All rows are made from the same 14 directions, up to rounding. Whole rows:
In the rows, 128 means zero.
[[167 107 162 148 130 129 111 124 217 135 121 144 118 154 148 149 137 134
  135  97 130 158  97 120 141 148 120]
 [109 119  94 157 101 145 152 142 110 170 163 178 143 142 167 147 127 145
  113 159 129 120 144  93 131 106 101]
 [144 134 159 170 135 204 146 169 104 100 114 103 141 137 119  98  82  80
  156 127  96 145 143 110 126 131 132]
 [157 109 144 184 140 115 124 155 181 161 171 170 169 160 213 122 138 139
  111 158 116 137 130 137 113 144  84]
 [129 126 150  95 160  97 128  92 142 130  83 131 142 138 109 119 137 141
   90 164 107 119 144 191 122 159 142]
 [126 144 141 165 106  85 170 138 117 162 108 164 133 149 118 144 105 100
  139 132 118 173 145  71 144 150 159]
 [137 137 143 118 132 155 112 105 181 106 119 122 117 106 106 136 125 119
  115 147 100 113 103 137 116 139 122]
 [114  39 146 116 132 148  95 113 166 106 151 129  72 117 117 142 139 200
   92 152 124  79 133 137 118 110 145]
 [110 185 130 143  95  57 118  89 106 103 117 124 114  81 100 146 122 129
  160 182 140  76 153  85 126 119 144]
 [145 157 111 114  98  89 113 157  69 156 140 138 131 117 171 120 145 152
  179  90 206 157 115 130 147 113 121]
 [142 161 109 116 134 155 145 132  95  96 179 122 180 127 121 131  94 115
  166 133  85 110 166 102 115 102 121]
 [129  98 113 114 107 136 119 142 147  98 151  81 139 137 125 139 132  52
  139 113  91  99 128  91 101 123 145]
 [ 95 134 174 151 152  98  75 113 166 116  93 133  94 135 158 124 131 159
  143 162 144  89 127 144 144 132 123]
 [105 190 142 167 160 150 132 142  93 142 105 164 146 147 160 116  95 112
  155 152 102 134 155 117 130 122  98]
 [128 117 113 134 102 135 132 122 132  72 174  70 147 100 100 119 120 121
  141 151 128  75 138 111 129 112 139]
 [111 147 156 162 140 142 122 154  83  96 120  92 121 105 123  80 101 133
  155 148 148 117 137 141 139 126 136]]

Rows cut short, each followed by the rest of it:
[140 117 142 115 151 122 151 106 141 119 125 124 150 128  96 112 122 164
  96 150 119 136 137 175 139] => [150 143]
[152 134 136  76  84 133 101 151 101  92 120  87 143 141 129 143 112  69
 217  93 129 112 140  89 134] => [113 169]
[137 138 162 162 137 146 158 133 157 129  95 129 107 124  83 117 102 110
 117 108 117 188 100 116 146] => [162 149]
[139 133 150  57 141  59 130 126 116 103 139 119 162 134  94 137 100  72
 150 140  46 128 165 113  91] => [155 201]
[114 110 138  97 132  81 136 132 158 137 134 126 153 154 128 126 125 112
 117 137 108 139 123 139 141] => [159 166]
[127 179  94 117 121 123 170  98  95 106 123  94 142  94  55 124 119 104
 126 112 129 139 127 119 135] => [128 138]
[147 213 158 161  88 147 120 146  97 152  65 168 107 105 141 136 102  91
 190 136 150 165 110  86 139] => [135 117]
[ 62 140 151 202 153 131 142 122 108 137 101 160  81 127 115 121  98 166
 113 171 126 118 153  97 149] => [119 127]
[151 138  93 114 127 132 105 103 121 121 124 101 155 142 163 130 172 157
 146 100 189  95 133 172 144] => [100  77]
[149 111 154 117 132 106 105 130 156  91 165 115 145 141 138 136 113 148
 173 125 118 107 148 114 135] => [121 149]
[ 95 125 136 135 160 158 110 141 128 132 112 136 127 161 160 123 120 108
 128 135  97 110 141 132 121] => [120 111]
[172  91 139  97  65 137 125 138 152 112 131 106 121 114 106 146 128 105
 150 116 139 134 107 103 132] => [139 169]
[ 91 121 129 115 146  98 111 149 116 130 104  92 133 154 150 102 141  79
 129 116 130 121 124 151 128] => [142 142]
[102 141 153 114 154 119  97 138 140 131 121 144  90 124 133 128 117 137
 143 110 121 146 104 125 130] => [131 139]
[133 142 104 145 115 152 155  87 133  93 132 107 164 159 100 156 115 148
 166 114 141  94 170  94 175] => [ 95 117]
[103 226 123  81 153 105 130 127  59 127 112 122 140  88  99  92 106 142
 161 116 157 163 107 170 153] => [134 136]
[175 120 104 106 136 150 120 133  95 108 167 118 128 109 123 138 138 120
 140  82 109 130 143 117  78] => [ 99 112]
[119 149 137 123 156 135 109 130 148  83 156  86 146 124 126 104 114 139
 160 113 134 114 115 148 149] => [122 123]
[ 83 194 102 140 160 111 134 141  54 159 128 152 105  96 132 104 126 139
 123 111 149 162 115 135 121] => [115 103]
[122 111 141 123 154 127 149 136 128 131 126 128 100 112  84 113 116 125
  91 109 103 172 111 135 114] => [150 157]
[ 72  89 126 119 107 122 119 116 132 136  85 118 111 159 133 137 139 128
 112 164 143  80 142 130 158] => [126 150]
[ 60 111  91 183  81 170 140 105 144 139  91 124  91 150 123 164 139 111
 113 146 154  75 130  65 167] => [ 97 108]
[ 40 189  94 121 128 128 140 137 149 176 129 161 109 136 129 142 115 115
 132  94 144 175  59  93 184] => [128 120]
[101  96 140 180 131 100 143 189 129 144 176 122 149 149 176  88 115 119
 122 146 134 145 124 119 139] => [146 140]
[185 115 169 114 122  99 103 113 159 131 121 160 111 104 132 142 138 162
 123 150 123 136 126 146 100] => [148 137]
[175 118 153 132 140 136 181 131 133 103 134  93 194 137  91  82 103 148
 117 141 132 163 140 185 160] => [167 153]
[131 110 121 119 158 125 105 142 158 126 207 152 126 129 159 141 127 163
 132 103 104 131 120 114 107] => [107 111]
[164 107 141 124 103  93  89 160 117 104 162  83 105  85 147 100 151 147
 162  98 195 131  97 143 122] => [125 140]
[ 89 180 128 140 173 139 145 141 102  96 152 102 158 148 112 102  81 134
 180  93 124 144 139 116 174] => [112 133]
[107  93  95 149 100 173 151 170  96 123 183  97 145 142 145 107 119 157
 148 104 182 126 124 113 176] => [ 96 124]
[118 125 146 101 145 157 130 126 135 147 113 168 133 136 130 128 111 150
 103 168  94 134 130 158 127] => [141 132]
[112 120 137 156 113 168 134 155 161 137 143 142 162 155 168 125 106 102
 129 176  99 112 127 113 139] => [135 115]
[163 169 116 126 155 121 133 109  54 132 132 160 113  78 109 125 132 166
 117 128 122 139 159 143  75] => [108 101]
[157 157 112 102 157 162 148 143  94 126 136 122 167 135 121 114 116  84
 133  90  88 164 134 144 100] => [129 114]
[160 104 135 115 133 119 120 137  91 139 113 133 116 126 137 120 145 140
 121 113 141 141 144 153 103] => [128 131]
[182 151 131 150 122  86 138  88 155 131 120 148 147 139 126 159 141 152
 147 113 146 138 149 113 136] => [130 112]
[117 115 160 147 139 152  92 191 128 109 177 127 134 129 184 105  97  92
 160 157  80 107 133 104  93] => [122 129]
[ 96 140 147 133 159 106  89 137 112 125 103 133 118 170 170 133 123 118
 175 111 125 107 156 114 134] => [110 125]
[131 145 127 168  88 131 143 128 203 114 158 104 171 127 139 124 120 114
 139 160 148 116  92 113 172] => [147 116]
[103 144 121 202 133  59 165  96 183 140 118 125 104 120  89 139 141 102
  84 121 127 152 107  84 135] => [157 130]
[138 160  73  89 143 115 164  97 106 136 123 111 205 160 121 131 148  92
 112 112 113 125 154 162 126] => [129 106]
[ 92  61 117 144 140 111 161 156  97 115 149  72  96 107  78  86 132 102
  66 115 120 140 123 132 106] => [144 174]
[160 115 126  91 123 121  60 108 169  69 128  48 102  93 125 125 176 111
 149  83 164  81  89 161 105] => [116 115]
[120 152 136 170 128  66 111 139  92 163  83 146  97 140 168 129 151 109
 150 104 168 146 137 107 122] => [129 117]
[160 153 114 151 123  88 161 103 134  94 130  79 152 125  78 133 130  84
 146  86 128 141 140  96 130] => [136 141]
[128 106 197 145 151 137  96 134 173 115  80 125 100 137 136 109 116 133
 126 155 118 126 118 158 133] => [158 144]
[159 131 141 167 151 162 151 148 105 167 115 187 130 153 153 133 114 130
 119 117 101 177 152 115 107] => [129 102]
[116  85  92  85  98 142 132 152 112 147 175 133 138 109 142 128 142 111
  85 160 105 109 117 135  92] => [125 135]
[165 116 156 161 121 130 108 136 149 130 133 149 139 135 175 129 132 149
 141 160 134 112 143 134 118] => [129 105]
[161  97 141 137 146  99 121 125 123 107 107  79 136 117 126  94 160  95
  90 141 122 110 142 180  82] => [153 129]
[164 105 138 142 138 147 122 145 118 116 141 116 137 126 146 111 133 128
 127 125 123 126 142 146 102] => [125 115]
[126 109 130 121 138 133 133 126 165 121 119 100 143 136 120 115 137  85
  93 137  99 124 112 153 114] => [154 133]
[159  93 144 100 158 177 154 110 141 141  65 128 168 191 121 116 132 150
  98 117 128 154 148 208 161] => [151 127]
[109 148 128 118 139  49 100 128 129 129 141 123  96 102 129 131 144 108
 134 107 128 133 109 110 101] => [134 143]
[113 104 121 178 176 189 160 151  93 110 165 107 132 130 118  82 108 176
 103 114 135 140 144 153 139] => [108 105]
[113 123 118 126 129 192 106 115 150  98 135 115 120 116 125 141 125 102
 116 158  82  69 131 117  97] => [106 102]
[124 105 120 194 150 121 146 119 128 100 140  96 114 145 109 131 130 117
 127  93 121 115 162  85 121] => [108 121]
[134  62 130 101  90 140  96 128 124 111 117 104  70 105 112 144 151 132
 121 123 146  93 123 117 108] => [113 156]
[143 122 140 122 120 188 102 141 148  95 114  86 144 149 147 118 124 113
 171 108 148 108 116 144 154] => [117 115]
[181 106 154 131 104 164 145 162  97 144  91 121 142 130 137  93 127 127
 128 129 164 170 122 173 138] => [154 137]
[ 99 114 150  94 144 117 108 137 136 110 129  98 107 102 109  92 125 152
 113 140 143 127  94 178 141] => [147 159]
[159  94 141 100 124 181 131 144 133 133 114 137 136 153 130 136 119 112
 128 115 100 146 133 135 119] => [133 138]
[ 86 109 141 142  94 157 128 124  92 149  44 154  68 165 115 165 113 120
 155 122 145 118 158  67 164] => [106 157]
[121 107 159 159 137 126  95 146 125 138 121 150  54  97 141 122 134 161
 119 125 146 139 109 120 107] => [124 126]
[139 140 109 151 113 146 159 110 160 149 123 150 111 100  95 149 135  94
  79 132  98 154  99 100 101] => [144 112]
[120  98 162 130 119 162 132 196 126 150 130 132 117 136 148  92 103 121
 133 118 142 185  87 139 153] => [154 158]
[ 92 125 110  39 140 112  93 135 188 146 142 131 133 162 150 156 142  82
 134  79  95 141  75 130 132] => [138 144]
[114 171 128  93 143  98 131 149  73 119 112  98 170 123 127  93 114  47
 139 150  86 124 145 151  96] => [150 150]
[193 140 152 106  56 147 163 123 114 140 114 175 180 137 118 157  90 150
 173 183 129 139 165 105 161] => [139 159]
[130 161 107  97 127 158 143  95 140 123 133 135 117  92  75 142 123 156
 113 114 131 146  96 136 141] => [123 121]
[135  97 169 168 152  81 139 138 136 112 139 122  98 121 100 115 112 137
 120 120 110 153 143 105 115] => [147 169]
[142 108 148 141 120 188 157 130 143 111 128 122 168 133 115 106 100 145
 108 191 110 113 142 159 147] => [143 130]
[163 105 115  72 111  97 134 115 107 146 120 132 168 147 140 130 153 158
 121 135 156 126 149 179 137] => [136 139]
[105 122 118 116 104 160  83 132 173 142 102 121 151 179 206 140 155 117
 155 136 167  81 107 150 169] => [115  88]
[154  96 117 141 115 119 154 129 115 115 161 105 138 114 107 116 133 156
 115 121 151 132 139 132 131] => [126 139]
[141 190 165 113 133 133 119 124  88 101  94 133 100  88  81 124  88 131
 181 122 122 150 131 112 130] => [128 155]
[180 126 155 110 118 148 117 117 121 101 115 130 122 123 107 145 112 147
 170 114 126 129 150 117 126] => [118 144]
[146 123 112  60 119  91 102 134 150  79 251 101 161  78 123 126 122 168
 155 134 117  98 110 133 112] => [113 150]
[165 140 159 124 178  97 130  90 190 118 135 144 159 142 120 126 127 183
 116 129 116 148 130 177 141] => [153 119]
[146 166 140 185 170 133 172 121  91 138  55 106 133 127  96  79 132 100
  93 109 143 182 132 177 127] => [162 108]
